The rows of each matrix lie in a flat space through zero, up to rounding. After each matrix: how many dimensions does the smallest such space have?
In the rows, 128 means zero.

[[138 172 109 105 131 129 147 132 136 135 124 108 120  91 158 103 127 125
  114 116 123]
 [172 157 129 151 159 152 167 105 126 115 157 127 173 143 132  89 119 117
  118 121 184]
 [109 129 122 151 135 141 148 152 145 135 144 123 119 126  90  86 140 110
  111 138 113]
 [105 151 151  80  78  97 127 181 126 173 154 117 183  90 144  98 121  93
  161 110  79]
 [131 159 135  78 134  92  73 169 125 168 122 122 179 113 124 115 135  99
   77 156 121]
 [129 152 141  97  92 122 133 144 124 139 111 117 158 112 137 119 120 128
  139 130 123]
 [147 167 148 127  73 133 106 118 154 171 207 123 175  89 113  59  65 127
  112  69 138]
 [132 105 152 181 169 144 118  86 115 117 151 126 147 174  79 136 131 132
  135 135 214]
 [136 126 145 126 125 124 154 115 137 125 140 113 123 102 152 108 116 107
  163 117 130]
 [135 115 135 173 168 139 171 117 125 104 135 129 149 164 111 120 151 114
  123 139 166]
 [124 157 144 154 122 111 207 151 140 135 176 116 207 121 148  80 143  94
  119  82 123]
 [108 127 123 117 122 117 123 126 113 129 116 121 116 124 147 163 139 143
  152 112 122]
 [120 173 119 183 179 158 175 147 123 149 207 116 194 154  73  55 152 100
  108 107 185]
 [ 91 143 126  90 113 112  89 174 102 164 121 124 154 129 110 145 147 127
  142 138 110]
 [158 132  90 144 124 137 113  79 152 111 148 147  73 110 171 145  94 174
   82  73 113]
 [103  89  86  98 115 119  59 136 108 120  80 163  55 145 145 223 138 180
  127 137  65]
 [127 119 140 121 135 120  65 131 116 151 143 139 152 147  94 138 120 127
  115 143 149]
 [125 117 110  93  99 128 127 132 107 114  94 143 100 127 174 180 127 156
  174 122  86]
 [114 118 111 161  77 139 112 135 163 123 119 152 108 142  82 127 115 174
   44 115  89]
 [116 121 138 110 156 130  69 135 117 139  82 112 107 138  73 137 143 122
  115 200 164]
 [123 184 113  79 121 123 138 214 130 166 123 122 185 110 113  65 149  86
   89 164  84]]

10

[[179 166  83 135  95 113 121 144 111 103 170 153  98 146 160 140  81 152
  143  88 142]
 [166  94 134 133  77 147 116 123 121 165 172 140 107 100 106 120 132 156
  163 189 116]
 [ 83 134 122  91 127 117 140 101 117 120 137 101 142 105 106 126 156 152
   92 130 119]
 [135 133  91  73 141 172 151 138 127 141 114 113 131 181 148 155 135  98
  116 109 136]
 [ 95  77 127 141 148 152 184 110 145 167 135  85 160 124 110 140 140 116
  137 114 137]
 [113 147 117 172 152  71 148 143 137 140 138  82 170 126 136 106 118  83
   79 127 116]
 [121 116 140 151 184 148 126 101 138 113 131  91 174 116 117 104 158  93
  150 103 120]
 [144 123 101 138 110 143 101 107 115 119 178 131 122 117 149 149 119 159
  107 133 121]
 [111 121 117 127 145 137 138 115 121 149 120  96 132 137 136 108 115 126
  121  88 152]
 [103 165 120 141 167 140 113 119 149 102 105 145 128 115 135 139 130 148
   83 133 115]
 [170 172 137 114 135 138 131 178 120 105  87 149 104 132  93 123 156  87
  212 102 165]
 [153 140 101 113  85  82  91 131  96 145 149  93  99 115 128 116 145 143
  136 117 119]
 [ 98 107 142 131 160 170 174 122 132 128 104  99 181 122 105 123 156 126
   80 135 136]
 [146 100 105 181 124 126 116 117 137 115 132 115 122 205 163 154 131 110
  139  91  89]
 [160 106 106 148 110 136 117 149 136 135  93 128 105 163 170 152 102 151
   65 115 117]
 [140 120 126 155 140 106 104 149 108 139 123 116 123 154 152 137 138 119
  100 136 156]
 [ 81 132 156 135 140 118 158 119 115 130 156 145 156 131 102 138 164 149
  141 180 142]
 [152 156 152  98 116  83  93 159 126 148  87 143 126 110 151 119 149 167
  130 167  97]
 [143 163  92 116 137  79 150 107 121  83 212 136  80 139  65 100 141 130
  192 130 156]
 [ 88 189 130 109 114 127 103 133  88 133 102 117 135  91 115 136 180 167
  130 123 133]
 [142 116 119 136 137 116 120 121 152 115 165 119 136  89 117 156 142  97
  156 133 104]]

16

[[104 128 117 132 129 156 132 126 131 119 118 140 140 121 144 150 120 134
  134 170 113]
 [128 134 120 127 133 119 133 136 129 135 128 133 129 139 133 127 124 123
  129 125 140]
 [117 120 135 132 121 153 122 115 127 114 124 125 132 109 127 140 131 138
  129 151 104]
 [132 127 132 128 127 126 126 126 127 128 130 125 126 126 124 125 130 128
  127 122 128]
 [129 133 121 127 132 119 132 135 129 135 128 132 128 138 132 126 125 123
  129 123 139]
 [156 119 153 126 119 107 116 119 122 128 141 105 113 119 101 103 144 128
  119  82 129]
 [132 133 122 126 132 116 132 136 129 136 129 132 127 140 131 124 125 122
  128 119 141]
 [126 136 115 126 135 119 136 139 130 137 126 137 131 143 137 129 121 122
  131 128 143]
 [131 129 127 127 129 122 129 130 128 131 129 128 127 132 128 125 128 126
  128 122 133]
 [119 135 114 128 135 128 136 137 131 134 124 139 134 139 141 135 120 124
  132 140 137]
 [118 128 124 130 128 141 129 126 129 124 124 133 133 124 134 138 125 131
  131 146 120]
 [140 133 125 125 132 105 132 137 128 139 133 128 123 143 125 116 128 120
  126 104 147]
 [140 129 132 126 128 113 127 131 127 134 133 123 123 134 121 117 131 124
  125 107 138]
 [121 139 109 126 138 119 140 143 132 139 124 143 134 148 143 133 117 120
  133 135 146]
 [144 133 127 124 132 101 131 137 128 141 134 125 121 143 122 112 129 119
  125  97 150]
 [150 127 140 125 126 103 124 129 125 135 138 116 117 133 112 107 136 123
  122  89 141]
 [120 124 131 130 125 144 125 121 128 120 125 128 131 117 129 136 128 134
  129 144 114]
 [134 123 138 128 123 128 122 122 126 124 131 120 124 120 119 123 134 131
  125 119 122]
 [134 129 129 127 129 119 128 131 128 132 131 126 125 133 125 122 129 125
  127 116 135]
 [170 125 151 122 123  82 119 128 122 140 146 104 107 135  97  89 144 119
  116  53 150]
 [113 140 104 128 139 129 141 143 133 137 120 147 138 146 150 141 114 122
  135 150 141]]

2

[[121 145 126  89 148 146 160 108 138 129 149 120 146 172 155 141  84 106
   96 180 146]
 [145 185 137 204 146  77 150 132 179  88  92 168  65 161 138 141 172 143
   98 192 194]
 [126 137 160 192 165 128 150 107 113 104 164 118 134  68 120 168  96 190
   88 107 146]
 [ 89 204 192 176 140  51  97 171 177  54  71  84 127 118 106 159 148 159
  106 157 132]
 [148 146 165 140 138 142 191  94 136  91 146 100 135 108 147 141 103 146
   64 174 220]
 [146  77 128  51 142 138 169 111  61 121 159 114 135  54 163 150  82 133
  108 127 132]
 [160 150 150  97 191 169 176 117 104 116 137 134 136 128 147 129 103  93
  114 162 148]
 [108 132 107 171  94 111 117 132 159 125 137 105 134 149 161 169 123 161
   98 135  94]
 [138 179 113 177 136  61 104 159 182 109 102 139  94 149 114 107 189 129
  129 136 123]
 [129  88 104  54  91 121 116 125 109 153 166  85 176 104 121  87 103 102
  139  90 115]
 [149  92 164  71 146 159 137 137 102 166 127  98 161 110 115 108  92  91
  139 135 149]
 [120 168 118  84 100 114 134 105 139  85  98 142 108 133  60  82 138  80
  146 113 197]
 [146  65 134 127 135 135 136 134  94 176 161 108 155 102 165 164  67 135
  114 133 108]
 [172 161  68 118 108  54 128 149 149 104 110 133 102 136 129 110 139  58
  130 128 127]
 [155 138 120 106 147 163 147 161 114 121 115  60 165 129 193 214  61  81
   95 148  33]
 [141 141 168 159 141 150 129 169 107  87 108  82 164 110 214 185 135 139
  115 152  48]
 [ 84 172  96 148 103  82 103 123 189 103  92 138  67 139  61 135 168 164
  117 107 141]
 [106 143 190 159 146 133  93 161 129 102  91  80 135  58  81 139 164 183
  136  80  95]
 [ 96  98  88 106  64 108 114  98 129 139 139 146 114 130  95 115 117 136
  139  97 155]
 [180 192 107 157 174 127 162 135 136  90 135 113 133 128 148 152 107  80
   97 132 103]
 [146 194 146 132 220 132 148  94 123 115 149 197 108 127  33  48 141  95
  155 103 206]]

12

[[118  95 113 131 139 126 110 133 138 117 122 126 109 145 112 109 126 118
  138 122 134]
 [ 95 151 135 106 135 141 164 149 130 109 147 124 124 128 137 121 137  93
  138 137 109]
 [113 135 160 115 125 119 115 145 140 111 143 147 113 117 146 137 144 129
   91 153 149]
 [131 106 115 165 127 118 155 149 142 108 141 119  97 148 138 122 123 124
  169 126 135]
 [139 135 125 127 160 136 102 122 100 131 123 125 124 137 129 128 122  71
  136 131 121]
 [126 141 119 118 136 173 117  98 108 141 132 123 164 133 118 108 126 126
  135 136 136]
 [110 164 115 155 102 117 165 117  98 158 133 137 142 112  94 114 117 147
  120 151 115]
 [133 149 145 149 122  98 117 185 108 123 115 142 149 113 104  98 139 162
  147 136 134]
 [138 130 140 142 100 108  98 108 132 154 104 110 132 122 102 154 137 140
  136 120 139]
 [117 109 111 108 131 141 158 123 154 149 121 139 110 150 132 133 123 109
  144 148 111]
 [122 147 143 141 123 132 133 115 104 121 128 105 150 121 104 113 102 140
  158 109 134]
 [126 124 147 119 125 123 137 142 110 139 105 118 121 127 101 123  86 112
  180 123 128]
 [109 124 113  97 124 164 142 149 132 110 150 121 148 124 153 156 119 130
  125 114 122]
 [145 128 117 148 137 133 112 113 122 150 121 127 124 150 150 155 145 138
  107 145 135]
 [112 137 146 138 129 118  94 104 102 132 104 101 153 150 105 106 122 155
  123 125 128]
 [109 121 137 122 128 108 114  98 154 133 113 123 156 155 106 127  96 123
  165 123 100]
 [126 137 144 123 122 126 117 139 137 123 102  86 119 145 122  96 198 114
  146 123 123]
 [118  93 129 124  71 126 147 162 140 109 140 112 130 138 155 123 114 156
  149 143 132]
 [138 138  91 169 136 135 120 147 136 144 158 180 125 107 123 165 146 149
  103 150 162]
 [122 137 153 126 131 136 151 136 120 148 109 123 114 145 125 123 123 143
  150 151 141]
 [134 109 149 135 121 136 115 134 139 111 134 128 122 135 128 100 123 132
  162 141 162]]

15

[[181 147 121 155 127 114 144 103 145 114  96 149 128  97 129 119 136  84
  143 108 136]
 [147 236 162 133 158 117 154 146 126 116 161 126 133 142 139 125 149 105
  162 113 166]
 [121 162 225 127 131 126 115 139 142 128 116 142 100 139 124  95 135 100
  116 132 120]
 [155 133 127 223 135 105 142 131 141 121 115 106 123 101 121 106 145 106
  131 145 129]
 [127 158 131 135 161 125 112 125 132 125 120 127 130 102 151 139 158 100
  116 135 135]
 [114 117 126 105 125 188 130 134 145 126 129 132 125 151 150 144 111 126
  108 133 129]
 [144 154 115 142 112 130 227 138 126  93 159 140 163 106 141 114 122  99
  159 101 139]
 [103 146 139 131 125 134 138 231  96 127 131 114 110  97 132 140 151 109
  111 137 166]
 [145 126 142 141 132 145 126  96 194 136 104 106 140 139 163 116 121 128
  121 121 119]
 [114 116 128 121 125 126  93 127 136 175 140  95 116 130 145 114 130 130
  127 126 122]
 [ 96 161 116 115 120 129 159 131 104 140 210 120 146 120 113 161 119 146
  139 160 162]
 [149 126 142 106 127 132 140 114 106  95 120 177  99 127 170 141 110 135
  132 119 114]
 [128 133 100 123 130 125 163 110 140 116 146  99 179 124 119 130 140 129
  145 121 134]
 [ 97 142 139 101 102 151 106  97 139 130 120 127 124 194 121 124 120 160
  112 124 104]
 [129 139 124 121 151 150 141 132 163 145 113 170 119 121 199 127 100 120
  120 102 115]
 [119 125  95 106 139 144 114 140 116 114 161 141 130 124 127 189 122 142
  147 148 150]
 [136 149 135 145 158 111 122 151 121 130 119 110 140 120 100 122 152 117
  131 135 144]
 [ 84 105 100 106 100 126  99 109 128 130 146 135 129 160 120 142 117 172
  107 125 120]
 [143 162 116 131 116 108 159 111 121 127 139 132 145 112 120 147 131 107
  224 127  93]
 [108 113 132 145 135 133 101 137 121 126 160 119 121 124 102 148 135 125
  127 162 137]
 [136 166 120 129 135 129 139 166 119 122 162 114 134 104 115 150 144 120
   93 137 213]]

16

[[ 98 117 120 112  82  63 157 137  87 137 124 180 125 140 163 127 173 111
  186 111 115]
 [117 123 136 123 115  97 136 137 137 152 121 132 161 129 124 118 140 134
  169 132  98]
 [120 136 132 138 143 127 134 121 118 118 131 112 118 124 126 130 135 138
  125 125 113]
 [112 123 138 153 143  99 138 143  95 115 128 121 120 129 104 114 145 142
  111 130  89]
 [ 82 115 143 143 141  87 132 124 106 107 139 125 126 145 120 119 180 156
  152 130  79]
 [ 63  97 127  99  87  56 132 113 108 114 147 184 154 140 161 116 189 127
  214 146  93]
 [157 136 134 138 132 132 180 169 131 183 101 146 147 140 109 128 138 124
  105 126 116]
 [137 137 121 143 124 113 169 154  61 122 129 154  78 121 137 131 148 107
   92 111 131]
 [ 87 137 118  95 106 108 131  61 164 118 115 123 168 129 174 149 134 133
  224 128 115]
 [137 152 118 115 107 114 183 122 118 156 104 145 146 109 155 140 125 106
  160 126 118]
 [124 121 131 128 139 147 101 129 115 104 169 129  99 111 130 117 133 128
  105 143 140]
 [180 132 112 121 125 184 146 154 123 145 129 166 107 118 129 132  98  92
   52 140 186]
 [125 161 118 120 126 154 147  78 168 146  99 107 154 121 152 144  95 131
  154 122 128]
 [140 129 124 129 145 140 140 121 129 109 111 118 121 138 124 153 130 126
  111 123 142]
 [163 124 126 104 120 161 109 137 174 155 130 129 152 124 130 135 104 115
  136 137 166]
 [127 118 130 114 119 116 128 131 149 140 117 132 144 153 135 143 150 131
  166 115 135]
 [173 140 135 145 180 189 138 148 134 125 133  98  95 130 104 150 129 133
   58 125 155]
 [111 134 138 142 156 127 124 107 133 106 128  92 131 126 115 131 133 152
  131 132  99]
 [186 169 125 111 152 214 105  92 224 160 105  52 154 111 136 166  58 131
  142 112 178]
 [111 132 125 130 130 146 126 111 128 126 143 140 122 123 137 115 125 132
  112 141 125]
 [115  98 113  89  79  93 116 131 115 118 140 186 128 142 166 135 155  99
  178 125 162]]

9
